There are 11 hidden switches. A switch that is on adds its own fixed numbers to the row, and there is some noise. The rows also spread widely along 14 directions, which tell nothing about the answers.
In the rows, 128 means zero.
Some rows, each with its switches (1 for on, 0 for off) after it:
[153 143 133 150 150 127 150 158  83 172 116 100 112 123 135 117 105 182
 167 141 139 128 115 117 134 130 171 140 117  63 102 117]	0 0 1 0 0 1 0 0 0 0 1
[139 139  84  81 110 115 175 132  77 140 110 122 114 135  95 109 119 137
 133 102 155 120 149 110 147  91 146 129 150 118 128 136]	0 1 0 0 0 1 0 0 0 1 1
[111 116 152 143 119  85 120 138 148 185  85  95  79  94  90 134  85 156
 148  65  78 134 152 139 139 124  94 171  62  87 110 158]	0 0 0 1 0 1 1 0 1 1 1
[102 122 109 129 143 109 128 121  93 135 133 144 119 170 111 152 126 188
  58 125 167 147  69 165 121 126 156 213 141 183 128 135]	1 1 0 1 1 0 1 1 0 0 0
[139 118 145 123 169 104 180  93  69 170 110 113 113 164  84 150 168 166
 171 126 110 130  51 141 176 133 185 207 122 105 173 162]	1 0 0 0 1 1 1 0 0 0 1
[104 100 107  83 126 115 131 140 130 130 163 162  92 115  98 146  96 142
 106 115 117 145 107 149 155 102 176 135 115 133 128 112]	0 0 1 0 0 0 0 1 1 1 1
[110 161  86 139 100 148 211 164 116 163 125 142 114 124  80 106  94 162
  86  80 162 129 167  88 120  93  98 152 156 101 120 145]	1 1 0 0 1 1 1 0 0 1 0
[153 120  89 158 119  88 107 142  96 134 112 105 115 151 143 118 116 166
 100 138 178 159  73 133  90 142  95 184 167 142 123 132]	0 0 0 1 0 1 1 0 0 1 1
[202 115  82 147  88  89 203 160  99 128 162 121 142  92  94 126 128 141
  78 124 158 175 139 128 126  68 140 137  53 122 107 100]	0 0 1 0 0 0 1 0 1 0 1
[148 103  76 139 122  99 106 154 140 121 115 114  79 131 123 142 102 116
 127 132 152 150  90 124 135 151 120 125 150 116  99 130]	1 0 0 0 0 0 1 0 1 1 0
[109 103 106 166 121 118 147 130 137 140 102 128 117 163  95 139 137 139
  98  93 110 136  92 138 166 131 140 106 139 157  99 188]	1 1 0 0 0 1 1 1 0 0 0
[162 127 100 134 128 128 121  90  85 129  90 100 103 169 106 169 104 131
 133 141 162 125  95 108 173 152 143 144 176 133 119 148]	0 1 1 0 1 0 1 0 1 1 1
[116 156 140 146 131  93 145 137  90 176  67  87 142 114  94 138  96 191
  81  67 138 116 162 142 115 112  98 221  81 133  98 151]	0 1 0 0 0 1 1 1 0 0 0
[126 142 130 170 106 140 190 157 125 182 135 118 126  99  84 124  85 175
  99  78 113 147 147  95 131  92 113 164  91  90 117 136]	0 0 0 0 1 1 1 1 0 1 0
[182 114 122 158 157 123  60 163  84 104 157 119 138 128 140 151 102 197
 113 139 167 115  41 117  95  89 112 182 176  99  92 112]	1 1 1 0 0 1 1 1 1 0 0
[ 89 107  97 122 134 108 136 115 155 129 127 165  65 152 101 113 122 116
 154 105 116 133  89 135 156 130 125 123 158 116 131 161]	0 1 0 0 0 1 0 0 1 1 1
[139 148 143 126 149 123 141  84  68 107 146 149 114 162  98 191 116 149
  90 146 182  73  91 121 166 108 120 162 164 139 130 153]	1 0 0 0 1 1 1 1 1 1 1
[148 112 122  94 122 105 150 136  76 104 152 137 142 120 111 188 129 106
  96 142 162 110  96 142 133 149 121 185 150 115 176 133]	0 0 0 0 1 0 1 0 0 0 1
[138 116 102 110 141  66 144  85 125  99 123 148 106 134  79 165 127  98
 123 118 110 121  95 144 172  92 133 168  64 145 111 129]	0 0 1 0 0 1 0 0 0 0 0
[121 128 122 121 139 122 119 179 103 190 123 105  52 113 141 124  80 176
 138 132 179 136 159 155 126 158 155 135 113  87 109 119]	0 0 0 1 1 0 1 1 1 1 1
[155 136  91 161 129 101 169 162 155 131 134 135  94 108  82  70 141 153
 172  95 118 130  99  70 122  46  83 134  91  64  86 126]	1 0 0 1 0 0 0 0 0 1 0
[ 84  84  91  97 122  89 103 146 152 142  93 130  79 143  88 125 135 135
 115  70 101 138 108 167 153 115 132 125 124 168 106 182]	1 1 0 1 0 0 1 1 0 1 0
[124 144  99  98 162  94 164 160 109 141 158 154  66 105  98 124 115 144
 144 121 162 103 122 134 123  96 112 190 108  71 137 108]	1 0 0 1 0 1 1 0 0 1 0
[ 83 162 113  80 185 127 125 158  86 115 136 172 114 147 108 133 128 177
 122 113 175  57  92 127 110  95 111 194 199 106 123 143]	1 1 0 0 1 1 0 0 0 1 0
[129 127 122 119 113  93 185 162 105 147 148 147  97 124 127  94 151 136
 141 131 173 131 124 140 111 114 117 134 128  89 138 150]	1 0 0 0 0 0 0 0 0 1 1
[ 82 112 112 117 166  94 138 137 142 124 168 189  81 135 108 113 134 147
 134 121 128 127  55 158 125 111 131 180 125 109 144 127]	0 0 0 0 0 1 0 1 0 0 1
[176 142 162 170 132 130 161 166  73 172 115  80 126 112 134 129 118 179
 167 129 146 110 125  99 132 132 138 124 133  42 111 149]	1 0 0 0 0 1 0 0 1 1 1
[146 114 123 146 141 115  89 101 111 117 123 124 129 159 101 114 129 172
 151 108 110 124  42  97 135  57 119 161 156 127  95 145]	0 1 0 0 0 1 1 1 0 0 0
[155 143  88 168 136 134 181 112 112 169 115 111  82 150  97 110 106 167
 161 141 138 173  86  84 158 133 166 167 118  92 124 105]	0 0 1 1 1 0 0 0 0 1 1
[113 123 102  89 104 127  93 164 112 129 123 129 105 126 123 139  70 150
  96 103 156 113 144 121 124  96 125 106 158 136  85 136]	1 0 0 0 1 1 0 1 0 1 0
[163  98 117 153 156 129  75 142  95  97 125 106 153 141 126 186 114 156
 117 135 118 123  16 111 143 149 158 171 172 120 114 127]	1 1 0 0 0 0 0 1 0 0 0
[118 166 143 134 172 143 135 145  90 135 171 161 115 113 108 179  59 198
  98 141 143  90  99 107 132  93 148 198 135  79 108  95]	1 0 1 0 0 1 1 0 0 1 1

New rows, each followed by its switches (1 for on, 0 for off):
[ 97 118 143  87 167 121 106 151  84 149 117 121 100 128 132 192 101 132
 125 120 143  85 125 176 157 179 166 158 142 112 138 156]	0 1 0 0 1 1 0 1 0 1 0
[106 139  75 114 139 106 197 103 114 115 120 168  87 158  64 129 141 118
 105 103 165 113  95 119 156 127  99 182 153 134 161 149]	1 0 0 0 1 1 0 1 0 0 1
[109 129  89 110 162 138 133  93  97 133  86 122  85 173  82 177 100 139
 131 118 127 109  73 108 203 164 177 149 178 139 132 149]	1 0 0 0 1 1 0 1 0 1 1
[112 127 111  64 154 135 120 201 102 126 147 149  93  94 125 145  93 142
 151 131 148  85 128 131 127 136 157 129 161  53 125 107]	1 0 1 0 0 0 0 0 0 0 1
[116 130 150 174 129 115 172 111 107 166 124 129 119 158 122 108 141 186
 127 139 135 161  76 134 125 147 144 183 133 113 145 141]	0 0 1 1 0 0 0 0 1 0 1
[148  95  81 168 118 141 137 182 136 139 144 125 128 124  93 129 112 176
  98 101 110 171  60 101 131 108 138 132 150 120 110 137]	1 0 1 0 1 0 1 1 0 1 1
[113 113  74 131 133 124 152 196 145 120 130 145 117 100  80 128 117 142
  97  81 124 121  92 108 121 129  92 157 157  95 132 135]	1 0 0 0 0 0 1 1 0 0 1
[121 111 163  76  96 104 130 143  88 143 140 137 101 121 143 114 124 123
 165 126 161 110 130 144 101 132 106 155 173  68 172 156]	1 1 0 0 0 0 0 0 0 0 1
[ 71 111  88  92 167 103 103 158 128 163 120 153  82 140  86 115 106 210
 105  72 107 144  82 172 130  81 169 189 126 157 102 138]	1 1 1 0 0 1 1 1 0 1 1
[118 108  87 133 184  99 130 150 135  96 140 164  99 144 106 162 146 124
 125 128 121 106  55 157 164 125 164 132 115 125  94 144]	1 1 0 0 0 1 0 0 0 0 0
[142 132 115 122 140 113 186 107  84 149 101 110 136 151  65 133 154 177
 114 101 129 136  93 115 169  91 175 175 102 144 121 139]	1 0 0 0 1 0 0 1 1 0 0
[148 127 123 128 112 130 178 123 104 158 131 118 109 123  70 121 116 171
 135 102 107 134 125  94 171  65 165 126  90 101 114 129]	1 0 0 1 0 0 1 1 0 0 1
[ 96 121  86 104 125 112 147 108 157 127 115 158  70 137  64 119 108 118
 140  87 110 125 117 107 168  95 116 137 139 120 119 147]	0 1 0 0 0 0 1 0 1 1 1
[144 119  48  57 152  87 123 194  79 119 120 125 115 113  92 141 123 159
  98  97 170 116 107 149 113 100 131 183 150 134 125 119]	1 0 0 0 1 1 1 0 0 1 1
[184 136 101 178 122 138 169 184 104 148 119  96 140  89  80 163  90 172
  95  81 132 122 141  92 136 107 104 153 110  78  99 136]	1 1 1 0 1 1 1 0 1 1 1
[150 127  98 148 101 108 177 116 121 136 139 136  76 137 117 134 115  93
 127 144 171 139 142 125 152 137 110 121 118 108 129 141]	0 1 1 1 0 0 1 0 0 1 0
[125 157 113 165 158 151 141 158 101 108 153 149 146 137 115 180  92 180
  55 144 168 102  81 101 134 120 147 155 146 130  82 115]	1 0 0 0 1 0 0 1 0 1 0
[ 99 155 100 101 111 148 190 155  95 178 111 117 120 117  86 112  80 178
 100  89 142 137 159  91 129 116 142 168 172 101 141 118]	0 0 0 0 0 1 1 0 1 1 0
[174 120  63  99 157  71 179 101  96  93 110 129  94 136  54 154 166  98
 142 123 152 112  77 120 184 112 129 177 110 121 145 128]	1 0 0 0 0 0 1 0 1 0 1
[163 128  73 133 107  79 124  57 122 111 112 121  75 148  83 145  82 103
 125 119 146 153  91  97 150 101  85 210 119 141 134 111]	0 1 0 1 0 1 1 0 0 1 0
[179 119 106 141 128  93 183  69  76 141  97 101  93 154  78 150 140 115
 158 121 149 142  77 117 169 157 114 213 151  99 188 150]	1 1 1 0 0 1 1 0 1 0 1
[139 108 125 120  96 125 153 155  87 177 142 119 116 146 128  79 134 190
 130 110 145 161 125 140 124  57 182  95 131 128  98 153]	1 1 0 0 0 1 1 1 0 0 0
[120 129 124 120 152  79  91 101 116 143  67 105  89 130  73 159  95 169
 123  86 109 114 103 137 152 113 109 220  85 138 102 137]	1 0 1 1 0 0 1 1 0 0 1
[174 132 128 154 144 131 123 146  70 106 175 129 128 140 152 185 107 150
 105 186 179 100  76 116 139 126 153 121 160 103 108 121]	1 0 0 1 0 1 1 0 0 1 0
[110 127 129  68 128  94  85 122  85 124 117 127 104 125 123 179  64 144
  97 134 160 119 104 147 112 152 127 227 162 123 150 109]	1 0 0 0 0 0 1 0 0 0 1
[188 115 138 126 124 119 110 173  57 132 155 106 135 125 149 119 138 167
 149 143 189 109  85 117  90  94 103 148 177  76 131 140]	1 0 0 0 1 1 1 1 0 0 0
[141 119 146 136  57 110 164 135  94 136 130 115 168 131 129 126 124 137
  79 111 150 139 146 122 110 106  99 114 152 138 127 169]	0 0 0 0 0 1 0 0 1 1 0
[137 102  88 117 152  69  52 177 133 127  87 101 110 114 115 111 117 167
 150  93 117 134  65 134  94 105  92 188 133 117  86 133]	0 0 0 0 0 0 1 0 0 1 1
[139 109 156 137  94  68 176 102 101 156  74  92 140 141  90 133 173 126
 128  89 111 133 133 154 148 131 102 161  70 141 142 197]	0 0 0 1 1 0 0 0 0 0 1
[ 98 156 104 141 147 148 172 158 116 140 117 144 127 119  90 145  85 163
 103 101 135 111 112  94 122 157 104 203 167  79 146 120]	0 0 1 0 1 1 0 0 0 0 1
[155 111 110 145 163 122 116  79  88 132 110 108  94 185 112 171 130 141
 155 153 139 142  26 120 187 153 193 168 153 139 127 142]	1 1 0 0 1 0 0 1 0 1 0
[136 112  73 132 140  79 151 118 146 127 152 156  72 115  71 135 101 128
 119 103 131 167  70 126 128 109  93 229 102 110 155 104]	0 0 0 0 1 1 1 0 1 1 1
[104 144 154 146 152 131 106 114 125 127 153 160  94 134 118 125  85 175
 144 125 137  98  75  96 122 100  96 171 170  81 119 127]	0 0 0 0 0 1 0 1 1 1 1
[139 110  73  71 130 114 118 204  82 157 125 104  90 110 127 108 112 170
 126 107 187 143 124 148 101 129 148 161 179 104 134 116]	1 1 0 0 0 0 1 1 1 1 0
[157 102 113 120  98 100 154  95  96 131 154 136  80 142 107 124 125 122
 137 133 164 156  79 125 131 124 111 190 151 107 188 130]	1 1 0 1 0 0 1 1 0 0 1
[109 101  78 137 164  97 118 165 148 148 133 143  78 134 105  92 133 175
 154 113 121 171  32 136  99 135 120 218 138  96 144 112]	0 0 0 1 1 0 1 0 0 0 1
[195 103  79 146 155  76 150 169  95  99 101 100 141 116  88 123 198 130
 154  91 135  99  74 128 134 117  82 153 120  93 128 161]	0 1 0 1 0 1 0 0 1 0 1
[171  99 141 149 144  87 108 122  98 110 163 142  94 139 138 159 136 129
 145 156 161 116  64 161 131 120 115 152 133  96 129 149]	1 1 1 0 0 1 1 0 1 0 1
[160 121 110 145 150 112 121 143  84 164 126  97  95 117 111 134  90 183
 144 108 144 155  58 115 109 143 117 252 158  74 167 110]	1 1 0 0 0 1 1 1 0 1 1
[168  74  95 115 125  72  87 184 114 142 138  99 116 101 135 120 127 161
 141 103 105 174  84 166 108  90 160 151  77 121 101 120]	0 1 0 1 0 1 0 0 0 1 0
[105  77 126  92 125  49 114 134 135 132 130 149  65 142 127 115 170  96
 148 122 149 132  92 201 127 130 107 140 111 137 139 179]	1 0 0 0 0 0 1 1 0 0 0
[138 161 177 152 132 127 122 165  86 160 114 103 138 103 131 142  79 199
 124 122 146  92 141 103 101 105 110 171 120  63  86 129]	1 0 0 0 0 0 1 0 0 0 1
[106  97  81  99 127 104  55 118 128 104  70 117 125 152  77 146 100 159
  93  62 101 119  79 126 147 101 110 156 177 181  94 158]	0 1 0 0 0 1 1 1 1 0 1
[145 107 144 118 122  94 152 126 111 145 107 108  88 119 106 152 132 106
 172 121 110 115 124 137 173 151 145 126  85  79 137 157]	1 0 0 1 0 0 0 0 0 0 1
[108 104 132 121  98 127 118 137 111 151  90 108 131 145 104 116 120 153
 129  67 116 132  95 116 113 137  87 176 196 117 155 182]	1 1 0 0 1 1 0 1 0 0 0
[107  99  83 126 138 121 142 233 112 138 136 140 133 122 122 103 155 187
  82  94 157 127  94 161  97 131 129 115 183 125 118 161]	1 0 0 0 0 1 1 1 1 0 1
[116  88 122 142  86  90  96 100 137 132  88 117 117 178 110  92 153 150
 127 100 111 152  82 132 137  91 105 101 148 178  98 193]	0 0 0 1 0 0 1 1 0 0 1
[163 138  82 155 128 104 146 158  87 129 123 112 153 140 123  89 140 184
 112 115 169 148  75 103  85  88 106 182 163 122 108 128]	0 1 0 0 0 1 0 0 0 1 0
[ 97 129  55 103 173 117 128 179 113 142 129 154  65 134 129 129  87 160
 118 131 172 139  89 156 117 177 162 190 173  99 133  98]	1 1 1 0 0 1 0 0 0 0 1
[137 111  90  71 102 113 111 145  89 125  86  96 139 133  98 162  97 145
  99 103 113 130 128 122 165 107 190 101 138 160  88 138]	1 0 0 0 0 0 0 0 0 1 1
[120 111 114  90  91 107 136  92  98 165 109 116 107 162  85 115 111 182
 100 101 126 177 109 133 154  67 182 151 132 183 113 139]	1 0 1 0 0 0 1 1 1 1 0
[108 137  83 123 123 117  93 156 105 150 110 128  89 156 135 109  75 202
  89 116 174 140 121 136 104 101 142 140 166 153  72 128]	1 1 0 1 0 1 1 0 0 1 1
[150 145 138 119 111  94 125  59  76 149  72  94 105 169  93 151  95 155
 134 119 145 119 128 112 164  90 132 168 114 146  97 153]	1 0 0 0 1 1 1 0 0 0 1
[121  93 109 106 112 102  84 113 104 136  96 106 125 156 110 176  90 153
  94 111 101 155  68 142 152 139 168 158 165 173 124 152]	1 0 0 0 0 1 1 0 0 1 1
[ 96 101 132 126  75 112 112 108 140 163 141 141  73 137 125 120  61 157
  98 107 135 195 107 144 115 132 134 175 143 139 143 128]	1 1 0 0 0 0 0 1 1 1 1
[149 141 114 211 149 113 140 159 125 154  79  95 135 134 102 112 132 195
 126  97 118 129  99 107 124 115 103 161 101 103  68 155]	0 1 1 1 0 0 1 0 0 0 1
[111 112  97  98  54  86 143 110 152 119 129 151 107 122  99  85  94 106
 110  93 130 174 125 104  94  84  69 172 136 130 142 121]	0 0 0 0 0 0 0 0 0 0 0
[182 123 127  87 135 100 133 123  60 167 119  89  72 130 128 130 116 146
 195 155 175 142 113 131 144 126 173 169 125  74 137 111]	1 0 1 0 1 0 0 0 1 1 0
[134 128 111 127  83  93  95 110 106 152 104 115  87 156 121  77  87 193
 113 107 163 157 120 117  98  60  99 150 141 152  86 133]	1 0 0 1 0 1 1 1 0 0 1
[153 152 131 145 128 164 176 150  74 179 155 118  94 136 129  98 103 193
 167 151 173 130 112  77 124 113 146 140 194  42 141 116]	1 0 1 1 0 1 1 0 1 1 0
[183  73  79  89  73  76 153 176  75 149 120  85 143 117 125  97 162 139
 105 101 158 184 132 172 112 107 153 113 117 153 135 142]	0 0 1 0 0 1 0 1 1 0 0
[129 141 109 157 136 120 140 114 142 112 125 151 104 123  73 132  99 142
 133 100 115 108  93  81 136  93  71 191 131  86 121 125]	0 1 1 1 0 0 1 0 0 0 1
[ 97 141 138 158 125 116  95 132 141 151  67 107 110 144 118 123  78 168
 133  94 105 117 120 104 130 122 108 134 135 115  61 159]	1 0 0 0 0 1 0 0 0 0 0
[155 165 112 160 176 112 174 136  90 144 149 139  74 110 101 163  84 170
 106 146 187 105 126 130 150 121 137 190  81  80 105  91]	1 0 1 0 0 1 1 1 1 0 1
[144  92 150 179 135  93  95  99 118 138 128 122  98 167 137 127 141 167
 150 139 122 158  28 148 132 130 141 168 119 129 120 155]	1 1 0 1 0 0 0 1 0 0 1
[178 121 145  99 137 115 134 130  35 155  99  65 144 127 109 189 127 164
 131 135 145 113 115 134 163 149 177 175 129 112 149 137]	0 0 0 1 1 0 1 0 1 1 1
[102 104 113  89  70 106 170 122 122 150 131 140 108 139 112 105 119 106
 125 105 126 158 136 131 134 120 130 116 157 132 158 159]	0 0 0 0 0 1 0 0 0 1 0
[139 111 124 123 113  77 113 105 137 122 181 172  72 138 122  84 113 144
 161 137 145 157  62 122  93  41  92 178 122  98 122 114]	1 0 0 0 0 1 1 0 0 0 0
[133 127 138 101 105 124 131 133  84 130 154 146 117 127 110 135 105 158
 119 110 151 103 112 116 108  89  85 177 189  95 162 147]	1 1 1 1 0 1 1 0 0 1 1
[132 131  88 117 155 114 114 135 136 101 164 173  58 126 102 119  98 144
 149 136 165 114  73 103 134  88 109 151 154  88 109 101]	1 0 1 0 0 0 0 1 1 1 1
[159  98 117 119 122 106 150 179  85 157 127  92 142 106 125 150 125 153
 110 116 115 145 138 163 159 111 213  89  60 129  87 133]	0 0 0 0 0 1 0 1 0 0 0
[170 101  99 114 158  83 137 127  83 147 157 130  66 143 127 107 147 154
 177 143 160 157  55 159 142 101 180 165 112 104 139 122]	1 1 0 0 0 1 0 1 0 1 1
[149 108 133 147 120 118 106 141 121 128 134 117 153 131 109 119 122 180
 132 117 101 145  65  96 121  70 138 143 139 111  92 129]	0 0 0 0 0 0 1 0 1 0 0
[ 95 111  94  99 172 104 112 139 129 141 118 144  83 147 101 139 116 162
 142 127 111 141  61 149 151 126 187 175 132 124 111 119]	1 0 1 0 0 0 1 0 0 0 0
[144 112 111 104 123 104 167 185  74 151 182 147 114 133 145  71 172 174
 142 146 185 139  95 152  89  85 138 128 164  95 151 139]	0 0 0 1 0 1 1 0 0 1 1
[117 140  77 123 179 109 163 161 120 129 151 159  81 119 107 146 100 153
 119 146 152 136  81 134 141 145 179 187 103  90 119  80]	1 0 0 0 0 0 0 0 0 0 1
[ 87 116 103 123 133 127 165 126 142 115 150 178  76 149 111 137 123 104
 114 142 154 119 104 139 168 159 151  94 154 122 134 141]	0 0 0 0 0 0 0 1 1 0 1
[171  99 123 125 113 121 102 143  78 103 167 118 146 108 132 203  75 140
  70 133 148 134  89 137 134 139 150 157 146 128 139 111]	0 1 0 0 0 1 0 1 1 1 1
[ 96 143 124 150 156 117 144 115 141 136 154 165  81 125 104 132  83 168
 125 135 131 145  69 112 118 144 124 230 123  82 148  85]	0 0 0 1 0 0 0 0 1 0 1
[170 159 165 116 109  74 156  92  43 144  92  91 128 135 114 133 129 165
 125 120 190  90 157 129 118  97  86 192 108 111 128 149]	1 0 0 1 0 1 0 0 1 0 1
[131 123  75 105 120  93 169 153  91 140  48  91 113 131  68 116 155 141
 110  51 153 101 154 139 145 144  85 156 145 135 137 181]	1 1 0 1 0 1 0 1 1 0 1
[132 131  92 121 143 103 170 153 100 129 132 139  88 125 107 149 133 125
 101 123 180 110 133 154 146 144 128 152 111 119 128 138]	1 1 1 1 0 0 0 1 0 1 0
[101 146 117 128 104 132 130 129 106 146  74 102 130 138 108 175  67 159
  54  99 149 122 177 130 144 159 143 150 121 160  88 137]	0 1 0 1 1 0 0 0 1 0 0
[ 96 110  93 115 161 142 159 156 134 137 124 151  92 125  68 160 110 139
 127  79  92 112  96 128 182 139 168 139 130 101 135 147]	1 1 0 0 1 1 0 1 0 0 1
[116 118 120 110  93 134 140 192 121 149 117 120 142  76  94 140  77 145
 104  58 103 114 164 112 104 121  78 163 154  71 144 144]	0 1 1 0 0 1 1 0 0 0 1
[ 95 121  75  48 177 118 109 194 104 124 145 150 100 105 103 157  96 159
 112 114 136 100 107 150 139 115 178 156 158 111 117 101]	0 0 0 0 0 1 1 0 1 1 0
